There are 4 nested groupings, the coarsest first. Each group lies inside one group of the grouping before and may be the whole of it. The rows also spread widely along 14 directions, which tell nothing about the answers.
In the rows, 128 means zero.
Some rows, each with its group in each grouping after it:
[132 124 100 135 130 113  99  85  86 130 133  92 126  63 109  59 188 109
 131 162  57 194  87  64  99 159 157 124 164 146 137 152 147  95] => Z663 kuli Z51 kudov
[150 158  94  86 150 135 122 153 148 112  64 112  95 155  95  78 104  75
 145 125 164 126  84 192 101  86 149 119 137 135 128 127 162 130] => Z95 kora Z238 busa
[ 95 114 133 152 118 137 112 125 134 133 146 101 120 143 120 106 163 174
  96 108  84 133 153  96 117 130 133 126 164 123 149 113  80 134] => Z95 Gimi Z983 figor
[142  92 130 129 148 140 139 153 117 154 131 122 155 100 130 119 161 158
 128 144 104 100 117 122 160 120 124 114 146 102 128 134 111 120] => Z663 kuli Z696 Dumez
[130  83 106 106 132 179 169 151 137 138 170  72 172 183  96 121 124 111
 188 108 155  73 143 181 198  74 115  86  95  92 206  87 135 133] => Z95 kora Z605 Gasa
[141 148 101 162 178 185 123 138 171 150 128 174 153 116 124 147 125 148
  95 187  58  98 131 126 146 172 143 154  86 117 112 132 102 112] => Z95 kora Z605 bozut
[137 187 156  80 123  92 121 134 122 122  73 138 140 102 135 143 121  99
  99 110 190 140 113 135 106 127 148 147 142 129 105 143 152 152] => Z663 kuli Z51 Sotum
[165 143 136  92 127 118 172 121 118 179 155  69 192  50 128  84 203 147
 137 140  83 141 148  90 107 112 134 139 165 115 145 122 150 118] => Z663 kuli Z417 ven
[138 147 138 101 121 107 119 147 116 141  65 144 127 114 137 118 125 123
 103 113 140 118 105 147 133  87 130 141 155 168 130 126 134 115] => Z663 Kuza Z229 Fafer
[114  87 168 123 126  94 120 142 115 125 146 143 157  85 168 168 158 111
 102 130 151 163 137  86 124 138 137 110 134  85  91 119 123 161] => Z663 Kuza Z511 futol
[110  91  92 163 118 130 150 147 187 142 142 159  87 165 139 112  84 106
 152 142  85 167 157 145  51  87 113 110  95 167 113  95 154 121] => Z663 kuli Z417 lado
[100  74 110 134 184 173 157 179 153 144 151 168 176 105 135 188 142 104
  95 116 133 117 132 123 162 144 129 116  95  58  95 142 123 144] => Z663 kuli Z696 Sulu
[145 109 116 134 159  63 104 135  57 142  62 217 107  52 180 197 109 117
 122 174 128 139  46 171 123 192 125 145 135 103   4 225 144  97] => Z663 Kuza Z511 sudo
[127  88 129 158  76 109 194  95  93 141 176 127 123 176  70  70 138 169
 160 153 119 177 103 204  93 110 138 106 154  97  80 141  99 114] => Z663 Kuza Z257 koba
[157 160 131 130 139 125 119 128 134 111 122 111 118 115 131 119 119 169
 157 149 130  91 130 138 138 146 113 122 133 123 138 141 123 122] => Z95 nurud Z941 Nudiv
[ 82 166 158 160  69  83 117  80 111 132 119 187 105 159 145 174 104 158
  67 114 134 172 149 127  82 166 133 164 117 168  89 137 105 129] => Z95 Gimi Z983 feges
[ 94 108 129 121  98 113  92 138 138 206 179  94 143 158 113 113 179 155
  80  93  47 128 179  76 106 115 152 122 134 156 124  99 146 135] => Z95 kora Z238 zofaz
[124 122 143 146 126 132 129 128 136 109 145 122 132 134 135 139 112 139
 148 149 141 128 142 125 130 143 125 115 118  93 135 121 108 150] => Z663 kuli Z51 kudov
[143 132 134 103 123 100 169 125 112 130 129  94 141  91 144 124 135 130
 167 114 155 141 138 141 104 116 107 124 152 106 136 138 146 128] => Z663 kuli Z696 Dumez
[128 133 134 129 112 128 212 143 147 147 151 150 154 159  98 138 117 183
 130  82 155  95 156 186 135 104  97 136 120 142 106 150 137 110] => Z663 Kuza Z511 sudo
[102 164 106 118 125  95  73 154 141 166 111 119  86 162 115 129 100 147
 112 101  90 106 141 141  91 143 138 141 135 143  90 160 158 139] => Z663 kuli Z417 ven
[ 88 120  93 132 170 164 176 158 181 142 118 139 139 108 184 194 105 121
 114  81 105 119 193 143 101 115  73 159 117 108 165 115 104 129] => Z95 Gimi Z983 figor
[120 100 141  90 154 129 128 210 175 148 108 142 146 109 146 133 151 106
  81  84 148 109 147 110 118  65 134 114 142 129 103  98 152 157] => Z663 Kuza Z257 koba
[108 132  99 143 111 185 176  82 124 127 164 104 170 154  46  60 168 118
 113 119  98 165 113 117 154 117 153 127 118 154 198 117 118  94] => Z663 kuli Z51 Sotum
[127 163 141 120 163 149 116 150 136 113 104 129 153  98 130 149 140 143
  98 121 146  97 125 107 162 153 136 142 135  94 135 149 111 147] => Z663 kuli Z417 ven
[145  93 109 155 160 160 170 130 110 120 104 170 144  83 121 107 161 134
 122 166 107 143  73 136 148 125 128 125 142 122 119 154 102  89] => Z663 kuli Z417 lado
[145 139 133 148 113 115  97 114 123 109 115 141 104 143 143 132  90 133
 154 177 132 113 117 146 130 150 133 117 102 134 123 119 127 131] => Z95 Gimi Z983 feges
[107 112 152 103 108 103 111 154 141 179 121 142 152 113 148 136 161 105
  66 116 107 161 148  87  92  95 157 130 139 140 103  95 138 152] => Z663 kuli Z51 Sotum
[130 163 104 107 149 154 128 130 142 152 128  92 150 140 110 126 126 125
 133 128 104 105 142 155 134 136 137 145 122  98 156 124 122 134] => Z95 kora Z605 bozut
[135 110 111 177 172 172 122 151 191  77 130 126  95 136 148 113  79 127
 175 190 110 125 143 125 112 133 115 101 105  89 156  97  94 150] => Z663 kuli Z696 Dumez
[117 119 158 111 117 108 138 138 125 114 119 158 151 115 123 134 151  97
  83 107 179 168 112 111 125 113 154 118 131 131  95 125 142 142] => Z663 Kuza Z511 sudo
[147 172 112 135 170 139 147 108 115  90  86 176 132  73 137 160 120 125
 121 146 155 128  85 147 146 182 115 150 116 123 112 186 123  97] => Z95 nurud Z941 Nudiv
[133  58 122 125  89 104 143 154 132 188 177  93 132 181 129 111 107 139
 188 153  89 115 159 185 113  75 117  88 117 101 120  85 135 141] => Z663 Kuza Z511 futol
[139 135 147 133 126 126  83 134 149 139 151 112 136 132 120 106 154 143
 109 159  98 118 142  81 126 145 165 113 119 126 117 104 135 149] => Z95 kora Z238 zofaz
[167 125  96 121 170 167 171 130 138 128 115 116 163  93 132 115 114  98
 179 189 106 127 107 176 145 121 121 131 112  78 157 121 118 115] => Z663 Kuza Z511 sudo
[110 149 130 138 151 115  99 149 134 105 111 149 103 131 132 160 121 160
 106  88 153  89 132 118 134 161 119 131 132 138  96 171 136 129] => Z95 kora Z605 bozut
[144 103 114 104  98  82 129 140  92 178 115 107 112 142 131 104 111 132
 174 137 107 120 110 196 109  85 119 115 149 132 109 132 151 115] => Z663 Kuza Z257 koba

New rows, each followed by its group in each grouping:
[110 118 167 144 122 158 122 131 144 100 147 123 161 127 117 108 165 143
  86 119 137 131 143  67 168 113 144 113 131 137 175  85  94 147] => Z663 Kuza Z257 koba
[141 132 135 113 139  84  97 139  93 153 102 116 127  74 165 146 137 145
 136 142 107 115 116 120 119 153 120 138 159 108 101 164 134 127] => Z663 kuli Z51 kudov
[118 134 121 127 126 140 140 141 135 143 141 134 146 168 115 157  86 132
 141 125 140  94 138 184 159 130 122 128  93  99 129 130 126 139] => Z663 Kuza Z257 koba
[123 112 100 112 120 129 117 122 106 131  87 119 114 127 139 110 124  88
 134 122 119 138 103 144 132  91 124 120 131 166 173 107 140 106] => Z95 Gimi Z983 feges
[111 185 100 116 150 132 113 104 104 125  90 122 127 110 133 163 110 120
 114 118 123 124 114 157 132 182 127 168 131 101 135 171 115 123] => Z95 Gimi Z983 feges
[141 122 142 123 114 101  98 115  69 108  86 129 115 127 108  95 135 127
 132 150 153 137  60 154 158 128 153 112 159 126 116 153 115 119] => Z663 Kuza Z511 sudo
[125 118 122 157 144 123 155 134 149  82 153 162 115 122 122 149 119 135
 139 124 171 133 127 132 107 168 122 107 108 108  69 165 146 130] => Z95 Gimi Z983 figor
[136 129 148 114 155 130 156 164 133 130 100 191 170  80 142 175 144 127
  79 102 178  98 115 111 165 128 121 134 110 146  94 153 157 119] => Z663 kuli Z696 Sulu
[116 117 147 138 128 128 141 161 112 123  87 155 113 141  80  84 172 204
  69  68 151  92  91 129 152  96 129 122 193 170 102 168 103 104] => Z663 kuli Z696 Sulu
[133 150 142 140 134 118 154 119 120  83 102 124 116 116 157 151  88 162
 174 118 171 104 139 160 142 135  81 138 138 121 163 148 107 123] => Z663 Kuza Z511 sudo
[132  92 125 117 107 112 122 140 106 114 115 108 109 151 112  91 140 123
 147 109 159 114  99 148 143  88 130  87 146 150 140 122 145 119] => Z95 Gimi Z983 figor
[115 112 105  90 150 151 130 181 161 200 147 100 167 136 120 136 160 123
  99  90  85  87 166 130 135  95 135 129 124 113 133 107 149 137] => Z95 kora Z605 bozut
[ 91 106 116 133 123 147 163 126 130 148 196 104 164 145  89 129 156 141
 119  88 111 135 155 127 142 138 130 120 119  96 131 138 131 132] => Z663 Kuza Z257 koba
[125 115 115 120 112 145 178 138 156 152 180  99 157 157  94 106 148 147
 138  95 121 108 163 143 126 100 122 111 116 133 140 111 149 123] => Z95 Gimi Z983 figor
[118 131 135 166 113 148 119 110 143 127 169 108 135 158 114 116 117 157
 144 167  92 129 152 115 137 147 137 118 105 106 156 106  99 144] => Z663 kuli Z417 ven
[116 147 117 136 115 114  77 109 101 118 101 103  97 156 118 109  97 136
 146 136 108 115 108 146 151 140 128 128 136 143 166 138 116 122] => Z663 Kuza Z511 futol
[128 101 111 138 133 135 130 122 117 109 145 107 122 136 115 110 138 124
 162 127 133 124 117 131 142 126 124  99 125 128 148 131 139 114] => Z95 kora Z605 bozut
[114  56 168 133  54  58 170 106  95 133 151 182 138 129 168 158 123  80
 137 130 182 214 129 132  89  82 121  93 102 163  87  93 164 126] => Z663 Kuza Z511 sudo
[140 160 129 137 119 136 124 103 108 126  94 173 144 111 120 132 140 142
  87 135 128 107  97 117 171 144 136 147 108 194 138 143 137  86] => Z95 Gimi Z983 feges
[116 101 131 156 149 145  88 151 131  91 120 116  99 161 121 121  98 141
 153 156 144 105 109 141 155 142 136  93 132  69 136 128  87 160] => Z663 kuli Z696 Sulu
[122 119 106 143 145 121 113 138 134 109 150 102 109 113 124 113 133 142
 161 110 116 108 136  93 130 146 113 103 127 142 136 156 169 119] => Z663 kuli Z417 ven
[125 129 112 111 141  81 105 121  83 125  87 113  89  83 172 149 124 123
 152 127 127 150 102 153  95 149 107 132 173  97 110 170 119 122] => Z95 nurud Z941 Nudiv
[118 111 110 136 127 145 181 110 107 115 163 118 151 130  78 101 151 128
 142 113 140 151 106 153 143 132 131 115 131 105 127 157 130 111] => Z663 Kuza Z257 koba
[142 206 148 142 123 104  93 139 162 133  97 180 113 137 148 168  63 173
 110 136 129  64 156 135 134 159 116 163  83 190 103 144 157 126] => Z663 Kuza Z257 koba
[132 141 139 131 112 101 119  94  90 125  85 135 124  91 173 140 117 110
 138 166 122 167 110 126 115 130 122 144 138 133 154 123 108 122] => Z663 kuli Z417 ven
[109 195 114 101 173 117  77 141 138 117  60 126 114  70 189 188 109 110
  95  89 126 104 148 100 120 167 107 174 137 137 155 155 136 134] => Z95 Gimi Z983 figor
[138 106  94 125 139 139 123 139 131 121 118 138 121 151 103 106  93  69
 160 176 131 150  80 187 127 117 155 101 103  95 105 124 142 132] => Z663 Kuza Z229 Fafer
[125 140 105 159 184 139  81 155 166 108 135 134 114  73 154 142 128 157
 125 120  75  79 154  49 147 175 106 130 114 167 137 157 162 108] => Z663 Kuza Z229 Fafer
[119 106 145 142 133 112 125 134 112 119 128 165 127  90 138 143 174 161
  86 112 134 133 115  88 135 145 122 116 147 146  89 158 122 109] => Z95 nurud Z941 Nudiv
[111 111  73 112 160 120 106 111 107 121 134  92 122  83 139 126 125  36
 165 149  97 201  99 127  95 159 145 116 127  71 128 146 158 133] => Z663 Kuza Z229 Fafer
[118 143 135 120 106 130 157 123 156 134 168 128 163 147 105 130 126 118
 120 102 142 136 163 117 132 120 134 125  87 156 139 111 169 129] => Z663 Kuza Z511 sudo
[166 140 107 124 131 156 190 133 155 148 172  92 164 136  83  80 136 150
 179 147 112 103 141 160 132 115 125 115 110 117 142 128 156 115] => Z663 kuli Z417 lado
[ 93 156 126 179 170 146  96 153 162  86 106 179  93 133 139 172  88 184
  94 104 126  78 143 113 150 180 104 148 117 140 112 172 100 128] => Z663 Kuza Z257 koba
[163 148 137 106 145  97 102 130  80 112  63 129 124  56 140 105 154 127
 129 146 144 121  67 112 142 140 135 131 171 145 118 172 144 105] => Z663 kuli Z51 kudov
[165 123 136 119 128 143 148 141 147 142 142 138 168 112  94  81 166 111
 115 167 124 140 106 110 132 110 168 106 112 136 106 111 158 126] => Z663 kuli Z417 lado
[126 117 129 103 115 116 110 137 108 163 108 121 149 115 136 127 141 107
 114 124 115 123 117 120 146 104 136 126 130 153 149 115 146 120] => Z663 kuli Z51 kudov
[140 109 127 110 117 123 151 116 100 136 146  77 152 114 127 104 145 110
 175 147 131 151 120 143 127 113 131 108 143  80 159 117 126 139] => Z663 kuli Z417 lado
[127 115 107 100 150 116 125 174 130 166 126  86 119 136 128 129 134 154
 151  98 112  84 141 172 111 109 116 121 164  81 107 146 132 139] => Z95 kora Z605 Gasa
[127 173 118 127  99  81 101  89 119  90 127 107  71 154 118 112  84 118
 175 135 156 161 120 154  78 159 129 114 121 140 115 151 158 131] => Z95 nurud Z941 Nudiv
[102 135 146 140 140  90  94 148 120 115  89 166 101  88 170 165 133 148
  85  99 136 133 128  83 107 149 118 139 155 148  90 164 130 132] => Z663 kuli Z417 ven
[147 128 123 119 153 143 191 145 144 127 138 179 182  89 112 148 144 114
 111 119 161 120 116 134 155 132 126 129  91 141  92 155 173 104] => Z663 Kuza Z511 sudo
[124 113 122 105 103 106 113 168 144 183 124 133 126 156 110 105 137 126
 105  94 108 107 136 125 118  76 140 112 122 191 110 114 185 120] => Z663 kuli Z417 lado
[163 176 162 110 134 159 149 118 144  97 119 106 177 117  91  86 147 121
 121 173 169 134 110 126 147 130 170 128 132  82 154 105  98 159] => Z663 kuli Z51 Sotum
[152 167 112 129 133 139 121 116 131 120 153  66 128 143  88  87 111 162
 188 140 117  80 135 139 156 156 125 116 118 119 168 147 149 124] => Z663 kuli Z696 Dumez
[129 180 177 188  90 155 173 110 188 123 139 213 152 174 107 138  98 205
  70 149 136 109 172 116 137 131 128 157  74 199 126  97  96 119] => Z663 kuli Z696 Sulu
[163 144 110 125 165 146 189 134 152 133 147 110 158  87 142 139 109 136
 187 165 123 112 148 161 115 148 103 134 110  70 129 142 136 129] => Z663 kuli Z696 Dumez
[112 107 127 139  87 120  78 128  97 168 130 102 108 190  82  72 138 170
 119 127  79 102 108 134 160 106 150 105 145 165 149 121 117 115] => Z663 kuli Z696 Dumez
[133 124 139 122 107 105  60 127 118 151 108 111 121 125 189 155 102 119
 144 163  97 100 150 110 142 123 124 123 106 147 171  81 129 141] => Z95 Gimi Z983 feges
[136 144 130 109 114 136 171 123 144 169 143 125 167 148 128 149 116 125
 132 135 132 122 159 172 119 114 127 143  97 108 135 102 132 137] => Z95 kora Z238 busa
[142 198 127 140 122 104 128 106 153 100 134 131 104 146 131 151  49 134
 180 159 160 124 149 163  92 183 120 139  82 114 106 152 158 145] => Z663 kuli Z696 Dumez
[ 95 142 105 121 109 130 117  90 118 106 134  94 116 149 123 127 112  80
 141 113 136 172 136 131 110 137 135 124 113 124 173 113 135 138] => Z95 Gimi Z983 feges
[157 145 175 105 145 126 119 176 153 120 136 115 172  91 136 138 155 163
 117 112 173  55 154  77 175 129 127 111 124 129 131 126 156 151] => Z663 kuli Z51 kudov
[ 94  74 150 156 106 148 135 100 126  70 173 123 142 129 119 104 178  94
 104 127 158 202 129  58 128 120 154  82 125 121 160  79 105 146] => Z95 Gimi Z983 feges
[ 99 120 142 116  89  94 128 122 120 126 105 132 112 155 147 140  99 102
 125 101 154 167 140 150 101  88 121 126 132 150 144 102 127 140] => Z663 Kuza Z511 sudo
[131 146 110 126 135 120 166 130 122 123 130 135 125 118 105 125 139 164
 129  90 147 103 124 152 121 145 112 133 139 141  94 180 154 102] => Z95 Gimi Z983 feges
[111 150 105 153 126 109 128 108 116 119 150 115  94 160 115 149  94 170
 168 105 128 102 143 162 115 180 105 131 117 120 111 181 143 119] => Z95 kora Z238 zofaz
[113 105 138 153  95 117 123 128 132 132 215  87 128 188  90 119 132 190
 159 116 126  91 166 134 140 157 132  89 114  93 108 134 129 148] => Z95 Gimi Z983 figor
[173 197 141 114 119 103 134 117 141 102  97 131 120 127 124 115  74 124
 168 166 173 119 115 176 111 136 134 138 112 135 114 135 155 134] => Z663 Kuza Z229 Fafer
[132 107  90 164 187 146 149 146 162  96 101 186 111  68 179 158  97 103
 145 152 104 137 124 114 116 142  90 132  98 152 122 147 146  96] => Z663 Kuza Z511 sudo
[ 93 122 158 107 104  83 110 134 121 135 129 116 134 115 204 210 108 113
 126  76 167 121 188 105 120 125  95 129 116 126 154 103 142 159] => Z95 Gimi Z983 figor
[134 114 116 117 170 114  80 134  79 107  92 139 136  56 164 167 136  78
 138 155 145 126  72  99 173 173 137 114 120 100 121 171 155 125] => Z663 kuli Z417 ven
[121 115 136 140 170 120  90 169 175  95 122 126 104  84 197 165 119 124
 130 134 129 117 167  77  94 149 111 114 130  96 118 112 124 164] => Z95 Gimi Z983 figor
[180  91 143 131 144 146 180 166 150 168 176 139 188  85 117 107 196 188
 117 162  99  81 141 111 144 118 136 106 130 110  74 123 137 115] => Z95 Gimi Z983 feges
[ 94 115 121 181 132 147 142 106 147  81 128 181 118 121 139 141 115 119
 105 122 122 171 133  90 130 140 112 131  99 178 152 125 119 102] => Z663 Kuza Z511 sudo
[155 156 171 139  97  88 133  98 109  83 124 125 116 121 137 110 106 144
 167 179 173 157 115 146 102 143 135 120 139 105 108 126 112 149] => Z663 Kuza Z257 koba
[134 126 140 112 109  90 114 105  63 131 114  98 134  90 138 117 157 133
 148 125 137 137  99 117 145 135 128 121 161 127 144 153 136 117] => Z663 kuli Z417 lado
[131 160 143  93 103  81  92 113  81 133  95 115 136 103 151 146 117 115
 136  96 156  99 120 116 170 124 115 133 120 189 166 139 180 113] => Z663 Kuza Z257 koba
[102 132 125 173  68 141 170  57 101 119 161 148 139 172  69  92 152 169
 102 108 116 155 120 125 148 135 131 131 115 205 161 133 116  75] => Z95 Gimi Z983 figor
[ 93 183 147 112  95  97  86 118 122 156 137  95 122 165 150 190  94 182
 120  69 128  74 193 133 149 155  98 151 115 143 168 133 124 144] => Z95 nurud Z941 Nudiv
[ 85  91 112 134 141 100  97 127  98 128  87 154 103  72 172 144 152  84
  88 108 103 197 103  75  91 130 127 129 157 148 119 142 134 116] => Z663 kuli Z696 Sulu
[132 169 149 125  98 122 177  82 115 152 141 141 186  90 139 142 143 136
 107 136 114 158 152 116 127 136 122 167 110 154 154 116 128 110] => Z663 Kuza Z257 koba
[129 117 137 108 123 127 172 135 122 161 172 133 196 116 125 174 136 127
 131 109 146 107 152 140 170 136 120 125  89 107 118 137 159 127] => Z663 Kuza Z511 sudo
[133 132 155 139 104 116  94 107  81 131 112 146 134 156 111 136 109 136
 123 186 144 129  80 163 167 161 164 120 118  87 105 138  91 143] => Z663 kuli Z696 Dumez
[119 152 142 117 132 144 117 121 148 137 102 166 172  80 145 138 175  89
  35 130 111 163 130  59 127 127 160 152 114 173 141  95 131 123] => Z95 Gimi Z983 figor
[133 161  57 124 167 135 151 138 166  89  97 123  70 161 125 137  34  83
 215 119 161 113 122 222  83 127  94 125  91 125 131 157 179 117] => Z95 kora Z605 Gasa
[169 197  81  79 190 179 110 158 185 111  77  85 132 140 111 108  71  54
 175 167 143  90 112 190 134 114 149 134  92  90 177 103 153 151] => Z95 kora Z605 Gasa
[126 134 117 144 108 138 167  85 121 142 131 151 153 112 128 115 129 107
 120 165  88 186 122 138 108 121 132 148 109 150 147 108 119 102] => Z663 Kuza Z257 koba
[112 129 156 109 100  91 136 128 118 130 135 118 138 127 137 140 134 129
 119  92 159 150 149 122 112 114 125 125 141 128 120 125 140 144] => Z663 Kuza Z511 sudo
[156  93 139 110 117 127 150 135 119 160 167  75 166 112 121  86 185 145
 155 146 106 121 142 116 131  94 136  99 151 106 145  94 130 129] => Z95 kora Z605 bozut
[108 139 108 122 122 102 148 119 110 144 120 148 121 123 143 175 109 131
 124  95 139 130 135 164 106 153 108 147 121 128  94 168 148 115] => Z95 Gimi Z983 feges
[125 106  98 153 137 114 115 109  88 116  90  90  68 126 171 120  97 159
 203 145  89 115 119 171 114 124  78 128 170 119 182 140  86 104] => Z95 kora Z238 zofaz
[120 141 131 120 113 142 163 140 162 135 139 112 140 164 116 125 101 139
 142  99 149 108 167 149 128  95 110 125 110 140 167 102 136 136] => Z663 kuli Z696 Dumez
[141 120  93 143 142 122 142 125 150 115 156  93 103 142 140 121  69 114
 220 180 108 142 144 185  84 146 110 111 107  61 122 126 130 145] => Z663 Kuza Z511 futol
[154 122 143 116 143 121 113 144  86 113  91 139 125 133  93 107 154 152
 119 137 175  89  59 163 173 135 154 108 157 104  87 170 119 123] => Z95 kora Z238 busa
[135 130 131 142  91 137 216 117 166 146 156 167 143 159  93  99 139 154
 109 125 131 162 147 165  84  85 123 126 111 170 106 105 129 101] => Z95 nurud Z941 Nudiv
[106  72 142 141 119 125 117 142 122 139 111 158 142 107 167 142 149 118
  91 119 106 138 133  85 155  88 115 116 127 176 161  91 115 113] => Z663 Kuza Z511 futol
[120  71 148 113 118 132 101 193 157 172 121 145 142 176 131 131 121 113
  96 136 120 105 134 148 149  64 153  98 116 116 110  71 116 162] => Z663 Kuza Z511 sudo
[112  94 102 157 111 103 110 114 107 115 167 106  79 168 133 143  87 151
 203 128 123 112 136 162 131 153  93  87 106 120 133 150 139 118] => Z95 nurud Z941 Nudiv
[111 155  86 112 148 132 123 127 128 165 138 118 141 134 130 179 103 118
 140  99 106  89 152 152 142 166 112 148  87 124 137 159 169 117] => Z95 kora Z238 zofaz
[143 161 127 113 112 140 150 131 136 140 130 129 145 185  73 113 113 144
 132 118 161  87 119 187 153 112 144 127 104 143 121 130 148 121] => Z95 kora Z605 Gasa
[137 140 140 127  68 127 171 129 172 152 153 140 139 202  87  92 113 146
 119 116 144 118 159 164 107  73 137 115  93 192 127  79 155 122] => Z95 Gimi Z983 figor
[146 173 145 146 113  87 132 130 139 131  98 175  96 147 118 123  88 180
 120 159 130 124 117 184  81 148 133 150 139 131  45 164 117 129] => Z663 Kuza Z511 futol
